There are 4 ways to turn a row about zero (a turn may also mirror it). The second row of each pair is the first, turned, with some noise. The first 28 pairs use one turn. New pairs use 2 turns, one after the other, and a turn may come again.
Known pairs, each followed by its turns in order:
[ -2   0 -33  -6 -66 -20]
[-68   0  16 -22 -29  11] => M

[ -7  50  25 -49  -7   6]
[ 27 -16  20 -15 -68  11] => P

[ 18 -26   1 -12  10 -40]
[-30 -18   1 -29  16  10] => P

[ 23  31   7  21  -7 -21]
[ 29  -9 -31  -5  17  -9] => E

[-30 -18   5  11  -7 -18]
[-19  29 -10  17 -17 -15] => M

[ 15  22  -7 -39  36  23]
[  6  18 -23  -9 -52 -26] => J

[ 33 -48  14 -29   3  -3]
[-10   6  29 -53  27   0] => P

[-12 -14 -32 -39 -17   5]
[-36  -9   6  38 -16   8] => E

[  1 -74  10  32 -17 -20]
[-25  42 -17  50  -4  51] => M

[ 14  67 -11 -10  21 -13]
[-15 -29  22  35 -49  22] => P

[ 74  44 -29  11 -12   2]
[ 50  -8 -20  53  42 -39] => E

[-42 -32  15   1 -12  18]
[ 24  13 -15  36  21  31] => J

[ -3  13  74 -17  -5  12]
[ 58  -2 -13  27  14 -40] => J

[ 61 -12  42  -3 -22 -30]
[-19 -31  -3  13  36 -62] => J

[-60  34   0  -5 -29  34]
[-37 -36 -23  -1 -10 -59] => M

[-19  -4 -23 -16  -7   4]
[ -2   0   1   1  -8 -35] => P

[ -9 -29 -21   0 -15  -6]
[-25 -27  16   6   3   4] => E

[ 21 -63  -9   1  20 -28]
[-50 -42 -24  26   5  12] => J

[ -8  44  11 -16 -27  33]
[ 16   4 -28  25 -49 -12] => E

[-39  33 -11 -28  -3  -1]
[ -4  -6 -12 -24 -26 -50] => M

[-10 -21  -3   5 -33   4]
[-34  -6  -8  14 -20  13] => M

[  3 -31 -27  27  -5  -3]
[-25  12 -10   7  34 -15] => P

[-58 -15 -30  -5  23  -1]
[  8   4   8  14 -33  63] => J

[-13 -16  -1  73 -71   2]
[ 10 -91   3 -38 -11 -25] => E

[ 74 -13 -39  14   3 -13]
[ 21 -17  18  40  63 -17] => E

[-40  -5 -22  -1  16 -20]
[ -4 -10  16  12 -25  39] => J

[-15  -5  -3 -29  56   8]
[ 47   7 -40 -18  10 -12] => M

[-15  22  15  42 -14   5]
[ 18  14 -31  27  -5  23] => P

New pairs, each followed by its turns in order:
[ 23 -54 -18  13   3  -8]
[ 13 -59   8  11   0 -11] => P P

[ -7  24  -4 -27  74  -3]
[ 11  28 -16  64 -13  42] => P M

[  1  -4 -56 -74 -21  23]
[ -3 -26 -81 -11 -37 -32] => J E

[ 18  -4 -33   9  24  -5]
[  0  27 -14  29  -1 -26] => P M

[  5 -21  -1  13  -3   6]
[ -4  -6 -10   1  18 -10] => M M

[-52 -29 -12  51  11 -21]
[-43  11  17  -7  57 -35] => P E

[ 51  68 -26 -14 -37   9]
[ 45  -1 -43  36 -66  17] => M M

[ -5 -21  -3  11 -33  33]
[  0  -7  27 -31 -20 -24] => P J

[ 26   0 -25  33  10  -2]
[  3  44   6 -18  -6 -10] => M E

[-11  -1  59  29   2  -2]
[-33 -37 -41  -9  -1 -15] => J J

[ 13   5 -21  -4  -6 -20]
[ 17 -17 -18 -17  -6  -5] => J P

[ 14 -45 -40   2 -15   8]
[-13  -2 -39  -8  21 -43] => J M

[-41   1  40  15 -30  11]
[-17   7 -56  11  13  10] => M P

[-72 -12  20  27   0   2]
[ 12   0 -16 -47 -45 -50] => E P

[  0 -58   5 -12  -2 -31]
[-22  25 -31  32  28  -9] => J M

[-35 -74  36   3 -18  22]
[ 17  -9  32   5 -70  50] => E E

[-18  15 -74  13 -21  -1]
[ 62  41 -11  21 -14 -10] => J J

[  8  -8 -21 -10  -4   4]
[  8  -1 -14   9 -12  -8] => J P

[  5 -25  42  24  29  24]
[ 26  -4  24 -18  32 -46] => M E

[ -1  -5  -8 -48   7 -12]
[-11  -7   7   1  -7  47] => P E

[  4  17  44   8  51 -69]
[ -3 -20  83  34 -29 -38] => E P

[ -5 -22   7  35   8   2]
[  1  -6  -6  32 -13 -17] => E J

[ 15 -74  41  69 -11 -30]
[ 49  29 -20  93   7  36] => M P

[-19   5   3  59 -11 -15]
[ 52 -16 -26  15   1  21] => J M

[ 12   3  -2 -11  15  -3]
[ 10  -2   0 -19  -7  -3] => E J

[  1 -74  37 -21   9  22]
[-33 -10  -5 -53   9  59] => J J

[-24  16 -58   2  31   2]
[-20 -54  25  -8 -22 -28] => M P

[  6  16  18 -19  20  -1]
[  7  16   9 -26  -1 -18] => E J

[ -3  29  37   3  34 -12]
[ 14 -17  53  10 -11 -10] => P E

[-5 23 66 20 -8 -4]
[  3  51  51  19   2 -20] => P P

[ -9  35 -30  -5  34  -2]
[  7  33  -3 -30 -37 -10] => J P

[ 30 -34  -5   3  16   7]
[ 13  12  32  31   7 -12] => M P

[  3 -58  35   3  13 -19]
[-13  34 -32  20  44  19] => J M

[ -2   7  20  20  -7 -19]
[-6 10 17 25  8  2] => E E

[-19 -36 -36  -9 -11   1]
[ -5  16 -33  38 -12 -19] => E M

[ 26  16  19  -6  43 -17]
[-23  28   0  -6 -32  33] => J M

[36  6  1  2 53 -4]
[ 27  46 -32   1  20 -14] => E E

[-49  22 -37  62   6  11]
[ 34 -75 -24  -2 -13  13] => J M

[-21   1   8 -28  74  31]
[ -1 -22  45 -16 -17 -70] => E M

[ -3 -52  -7  40 -56 -41]
[ 68  38  27 -30  21  37] => M J

[-46 -40 -43 -20  -6 -74]
[ 79  37 -48   9  37   2] => J P

[  1 -39 -61  -5  20  74]
[  5  84  13 -34 -38  37] => J J

[  3  13 -10 -48  48   1]
[ 14   3 -19 -55  28  23] => P P

[ 20   7 -69  74  49  33]
[ 43 -77   1 -53  14  55] => P J

